The rows come from 4 hidden closed curves, with some noise, and rows from the same curve form a group. Each curve winds through 8 dimensions. The rows are also pushed far along 5 directions, which tell nothing about the answers.
Some rows, each with its group after it:
[  9  -8  19   4 -49 -13  14   5   2  11  -3 -31  -3  -7  30  -2 -14 -33
  53] : boro
[  4   9  -3   5  15  18  17  -1  -9  15  16   5   1 -10  21  18 -11   5
  -5] : boro
[ 20  -5  10   8 -10   2   2   9   2   7 -16 -10  -5  -6   0   6   2 -13
   0] : pog
[  3  -9  17  -1   1   1  27 -18   1 -15  19  42   2  -9  10   9 -40   1
 -10] : nabe
[-11  10  -2   8 -27 -40  -5   8  13   1 -19 -45   2 -19  -1   2  36 -12
  13] : boro
[  9 -15  17  -7 -12 -24  12   8   5 -16  12  20   8  16   9 -13 -11 -10
  33] : tula
[-15  13 -23   4  29  -8 -20   4  -4  10   2  -6  12  -1 -15  -8  25  13
 -21] : nabe
[  4  16  -6 -15  28 -20  -4   4  -4   8  20   3  16  -3 -11  -7  38  12
  -5] : boro
[  2   2   3 -15  -6   0   2   1  -3  14  19  -5   7 -16  19  -9   0   0
   8] : pog
[ -5   9  -8  -2  -1  14  -6   1   9 -15  -4  -4  -4  -4  -8  28   4   8
 -22] : nabe
[ 19  -6  16   2  13   9  -4   5  -8   4  -2  28 -11  28  11 -19 -18  -2
  12] : boro
[ -6   0 -15  11 -14  18 -18   4   7   5 -27 -21 -14  -4  -2  17 -21   1
  -4] : pog
[  8  -2   4   0   0 -21  -5  13   2   8 -21 -21   6  -1 -19 -17  36  -1
  -1] : pog
[ 17  -6  23  -1 -10 -14   4   4  -2   8  -9   1  -2   7   5 -18  -2 -12
  22] : pog
[ 13  -3  17   2 -16 -15  -7  -7   1  -5 -14   9  -8  24   0 -16 -13 -22
  25] : pog
[-13  20 -23  -2   7 -12  -5  -7  -7   6   6 -22  14  -1   4   3  30  -5
  14] : boro
[-25  11 -10  14  18  15 -28 -10 -11   3 -16  -5 -12  31  -9 -19   6   7
  -6] : nabe
[-28   9 -10  -2  -6 -28  -7   1  -6  -3  -1 -24  11  15  -7 -24  30   2
  31] : pog
[-17   2  -6   2  -3  10 -14  -2 -13   6   4 -15   2   6  -2 -23  15  -4
  -2] : pog
[  3 -11  -5   0 -15  22   9   7  -1   1   0  -4   8   3  18   8 -18 -11
   8] : tula
[ -4   4   9  17 -25 -37   2  11  13   3 -33 -40  -8  -8  -2   1  23 -10
  17] : boro
[ -8  -8  15   3 -10  11  -4   5  -4   9   9 -11 -13  22  18 -18  -5  -4
  30] : tula
[  7  -4  12 -30   5  11  22 -13 -11  -5  41  36  20  -7   4  -8 -17   8
  -4] : tula
[ -2   6  -6  11  15   2   9   4   2  -5 -12   1  -2 -11 -12  16  14  13
 -32] : boro
[  8 -12 -21  17   8  46 -10   7   6  -8  -9  -3  -9  -9 -11  40 -13  -4
 -41] : boro
[ -9   9 -10 -11  10 -19  -3   2   3  -2  20   9  14  -6   7  -2  10   9
  -4] : nabe
[ -6   4  -9  14   9  21 -17  -1 -14   6 -26   5   0  18 -11  -7 -25   4
 -11] : nabe
[  2   3  -5 -17  19 -42   0   6  13 -12  -4  17  21  -1 -22 -15  29  19
 -20] : nabe
[ 29 -10   8   6  -1  15  19  12  10   5 -11  16  -2  -7  14  29 -36  -3
 -11] : boro
[ -8  -2  13  -9  11   3 -12 -11 -22  25   8   7   0  31  -9 -47  -8   4
  33] : tula
[ 18  -4   2 -24  10 -15  13   6   0  -5  21  21  20  -7   6 -11  12   1
   5] : tula
[  5   7 -11 -14  -5  34   9  -3 -11  -5  21   9   0  -4  30  13 -16  -2
   5] : pog
[  4 -10  14   5  25  11  -5   4  -8  16   5  19  -3  11 -20 -15 -11  15
 -10] : boro
[ -7   1 -18  13  13   9  -9  11   2 -16 -13  -2   1  -2 -12  14  11   6
 -32] : tula
[-12  12  -1   2  -8  12   3 -13 -10   3  40 -11  -7 -13  30  12   3 -14
  20] : boro
[ -7   2   1   5   1  23 -23  -9  -5  15  -1  -6  -6   6  -1  -4 -13  -7
  -9] : nabe
[ 14   1   2   1 -36  -5  12   1   6   8  -1 -29   1 -17  27  23  -7 -32
  34] : boro
[-24   8 -16   1  15  11  -4  -7 -24  16  31  -6   5 -10  16 -23  11   6
   5] : tula
[ -5  -2   9 -13 -22 -12   3  -5  -4  20  22 -20   5  -2  21 -19   3 -13
  47] : tula
[  1  -6 -20  19  12  13 -17  16  -6  -9 -37  -7   3   8 -24  -3  12   1
 -30] : tula
[  6   1  15  12   8 -14 -16   8   0   9 -21   1 -12  25 -16 -12  -9   3
  21] : pog
[ 10  -4  10 -13 -14  15   0  -5   3  -5  11  12  -2   1  15   4 -15 -12
  -4] : nabe
[ -3  11  -4 -17   2 -31   0   3  12  -7  17   5  14 -12   7   5  16   5
   1] : nabe
[ 16  -7  -4  -1   6 -10   6  -5  17 -24 -35  17   2   6 -19  12   8   0
 -36] : nabe
[ -7  -3   0   6 -15 -20   2  10  12   1  -9 -35  -1 -25 -13   9  32   1
  -7] : nabe
[  5 -10  16   7   3 -25  -4  -2  10  -6 -35   4 -20  15 -13 -21   9   9
   5] : pog
[ -9   0 -13   2  -9   0   1   9   1  15  14 -16  12  -8  25   7 -11  -5
  17] : boro
[ -3  15 -11   0  -8  -3  -5   9   5  10  15 -23   0 -16  16  26   2  -3
  17] : pog
[ -8  12 -27  -2  25  18  -7 -10   4  -8   4  -1   3 -13  -9  27  30   9
 -48] : nabe
[ 35 -33  21  15 -16  -6  18  21  24 -25 -31  21 -11   5 -11  21 -29 -12
  -7] : tula
[22  5  3  7  4  6 -3 14  6  6 -8 -2 -7 -4  0 22 -1 -5 -7] : boro
[  1  -8   1   6  -9  -4   3   5  10 -25 -22   3   0  -1 -18   9   3   1
 -21] : tula
[-14  19 -14   1  26  10 -18  -7 -17  18  25 -18  -1  -4  -3  -8  40   3
   0] : boro
[ -4   0  -7  19 -16  31   5  -6   6   2   9 -21 -15 -35  13  47 -15 -14
 -23] : pog
[ -6   4  -4  -3  22  23 -11  -7 -18  25  11   2   1  14 -11 -19  -1  10
   2] : tula
[-30  11  -9  -9   1 -12   0   0  -9  -5  21  -8  12   8  13 -19  17  11
  23] : pog
[  5 -14  15  -8 -14  -7   4 -10  -4  -8 -23  11  -3  17   0 -35  -9  -2
  14] : pog
[-15  22 -17 -31  29  16   4 -21 -30   0  54  24  26   1   6 -21  16  13
   2] : tula
[ -1 -11  15  -4 -18   2   2   2   2 -12 -10  13  -7  15  13 -19 -23  -2
   7] : pog
[ -4   6 -20  -3  16   8  -2  -1  -4   5  -3  -8   8 -27 -10   2  26  15
 -39] : tula
[  6  -7 -17   9 -11   5  -2  15   2  -9 -24 -15   8  -9   2   7   4 -11
 -12] : tula
[ -9   9  -6 -17  11 -21   3 -10   9 -16   6   9  11  -2  -3  -4  32  11
 -16] : nabe
[ -4  -1  -6 -15 -15  13  30  -8  -7 -17  32  18  19 -19  30  14 -24  -5
  -3] : nabe
[ -6 -13  11  33  -8  10  -9  -2   5   2 -33  -9 -22   3 -16   7 -25  -6
 -14] : nabe

New rows, each followed by its group:
[ 12   9 -10 -29  12 -16  22  -4   5 -16  33  19  24 -47   5  12  29  14
 -35] : tula
[ -2  -4   1 -30 -24 -44  24  12  17  -5  15 -17  25 -35  15  -9  38   8
  11] : pog
[  6  -3   3   3  -6 -10  29   7  11  -2   2 -10  -2 -16  15  22  10   1
   4] : boro
[  5   6 -13  -5  27  16  -2 -13   2 -12   1  21   2   4 -11  15  11   7
 -40] : nabe
[-10   9 -16   2  27   7 -16 -10   2  -4 -11   3  -1   9 -17   2  26  10
 -33] : nabe
[ -6   4 -12   7  -2  -1 -32   9   5  21 -12 -37  -8 -11 -10  -6  25   0
  -8] : pog
[ 18 -17  19   7  -9   9   9  13   4   7  10  18  -8   3  30   2 -42 -12
  17] : tula
[  0  11 -14 -10  21  11 -18  12 -10   7  -4   7   9  19 -12 -12   6  17
  -5] : pog
[ -3   5   3  -9  -1 -39 -10  -5   0  -3  -6   1  11  -1 -17 -26  17   0
  10] : tula
[ -5  16 -26 -16  44   0 -18  14   0   4   4   7  23  -3 -40   4  37  34
 -43] : pog
[ 20  -9  -3  -2  16  11  10  16   6  -5 -10  28   9   6  -4  13 -23  11
 -25] : boro
[-19   9 -18  -4  -2  -6 -20   0 -13  28   7 -44   8  -2  -6 -24  39  -5
  27] : tula
[-10 -11 -12   5 -17 -12   9   7   9   6   2 -31   8 -33   4   6  16  -2
  -4] : tula
[-10  10  -7  -2   9 -25 -21   0  -6   9  -6 -18   5  -9 -15 -28  36   6
  -2] : tula
[  2   1  -3  -2  22 -11  14   2   8  -8   7  15   1   0  -5  10  12  14
 -10] : boro
[-21   8 -12  14 -25 -19 -19  -2  -9  10  -4 -35  -2   4  21 -18  -1 -24
  49] : tula
[-23   5 -14  16 -10   2 -14  18  -1   9 -18 -44  -6   2   3  -4  21   4
   9] : pog
[ -4   4 -14  11 -13  22 -26   1   6  14 -15 -38  -8 -10  -4  18  10 -15
 -18] : nabe
[ 17 -11  19  -1 -32  -4   9   5   0  12  15  -5  -8   2  45  -8 -30 -26
  53] : tula
[-33   9   6  14 -28 -18  -9  -1 -14  23  14 -37  -2  21  23 -24 -15 -19
  75] : boro
[ -5  -7 -15  15   9  17  -6  13  -4   3  13  -6   1  -5  -2  13  -4  -4
  -4] : tula
[-12  -3 -26  31  28  31 -27  16 -12  12  -8 -16  -5  11 -26   8   7   4
 -19] : tula
[ 31 -25  24  13 -13 -20  11  12  31  -5 -42  -5 -15 -19 -32  24   0  -4
 -22] : boro
[ -5  -4  14   0   6 -17  -2  -4  -4 -15 -18  24  -4  40 -15 -31 -11   7
  18] : pog
[-31  11 -18 -14  14   9 -15  -7 -16   4  24   5  12  11   6 -31   7  18
  -1] : pog
[-18  18 -12  15  17  20  -4  -1 -12   8   7 -11  -5  -8   2  12   7   8
 -20] : boro
[  6  12 -13 -12  10   6   0  12   7  -1  15   5   9 -15   4  27  -1  13
 -14] : pog
[ -1   5 -18  -6  15  15  14   5   3 -15  33  20  11 -21  27  30  -2   7
 -25] : tula
[ 12  -1  20  16   1   4  -5   4  -8   7  -6   2 -14  16  -2  -4 -11 -14
  15] : pog
[ -6   2  -5 -10  26 -27   7   3  -6  -8 -20  16  21  26 -39 -29  28  22
  -5] : boro
[ -6  15 -16 -28   4  14   4  -4  -1  -2  47   4  25 -17  18  23   7   0
  -4] : tula
[ 19  -8   1  -6   7  -7   6  -4   7 -21 -34  32   9  14 -17  -1 -14   3
 -25] : nabe
[ -5   8  -5 -15   9   4 -16  -6 -10  22  25  -3   8  -9   7 -21   9   5
   2] : pog
[ 12  -7  11  -3  15   2   5  -1   6 -10  -7  25 -16   4  -6  -3  -6  18
 -14] : pog
[  1  -3  -5   5  11  -4   6  -6  -6   5  -4   4   6  -8   0 -10  10  -4
 -14] : nabe
[ -5  -2  -8   6 -14  -2   6  11   6  -3  -3  -8   8   0   8  14 -15  -5
   9] : boro
[-14   3 -28   9   8  40 -25   0 -11   9 -22 -20  -7   1 -10   0   1   8
 -29] : pog
[-30  11 -17  25  -3  51 -46 -10 -17  30   9 -39 -19  11   2   8 -13 -17
   0] : nabe
[-11  -1   2   7   6   9   2   4  -6  -7 -10   6  -5  19  -4  -6 -12  13
   5] : pog
[-13   2  -7   8  -9  19  -3   6  -2  -8   1  -5 -11   6  16   9 -17   3
   2] : pog
[  5  12  -6  -9  19  10  19  -9 -16  -3  13  22  14   8   2   2  -3   7
   0] : boro
[ -2   1  -8 -12  -8 -15  10   4   8  -8   8 -12  20 -33   0   7  29   2
 -23] : boro
[ 14   0  -4   0   4 -13  -3   0   8 -17 -29   4   3   8 -31   5  17  -5
 -19] : pog
[ 11 -12   2   4 -10   6  25   6   8   8   0  -6  -1 -12  25  16 -10  -5
   8] : boro
[  1  13  -8   9   3  11  15   2   1  -1   5  -8  -2 -27  11  36   2   2
 -24] : boro
[-14  -6 -19  12  29   7 -14   9  -5  16  -4 -10   8  -7 -27  -8  17  18
 -29] : tula
[ -4  -5  15  -4  -9 -31  10 -11   8  -6  -2   2  -5  -5  11 -15   6  -2
  17] : pog
[-11 -16  10  13   1  -7  -4   6  -7  -1  -9   1  -8  37  -6 -31  -6  -3
  34] : tula
[ -1  -7   3  -9 -15 -11   3   9   7  -7 -12 -14   5  -4 -23  -4  17   8
   2] : pog
[  4  -6  -5  -2   9  15  14   2   1  -5   7  27  13   2   6  15 -34   6
 -14] : boro
[  9 -19  18  10 -17 -24 -12   9  20   1 -23 -10 -15   0   5  -7  -3 -14
  12] : boro
[ -6   7   3  -5  -8 -20  -5  -2  -5  13  18 -17   7  -9   1 -14  18  -6
  25] : nabe
[ -9   9 -10   1   1  14  11   1 -10   1  16   0   9   4  11  12 -12   0
  10] : boro
[ -9  -6   6   3   0  13  -1   5  -4   4  -5  -1  -7   5  -7 -10 -17  16
   2] : pog
[  6   0 -11 -22 -27 -47   5  16  28 -10 -22 -31  13 -23   0   7  34   3
  14] : pog
[ 26  -8  33  10  -1  16   6  -8  -3 -13  -1  47 -27  14  13   2 -60  -5
   3] : tula
[  1  17 -12  -3  26  20  10   0 -13  23  30   7  10 -13  18  15  -4  10
 -10] : boro
[-23   2 -10   7 -17  17   2  -6 -10  18  26 -26  -1 -21  33   2 -14  -8
  19] : tula
[ -1   0  -2  -1  18  16  -7  -2  -1  15  32   7   0 -16   9   8  -5   5
 -13] : boro
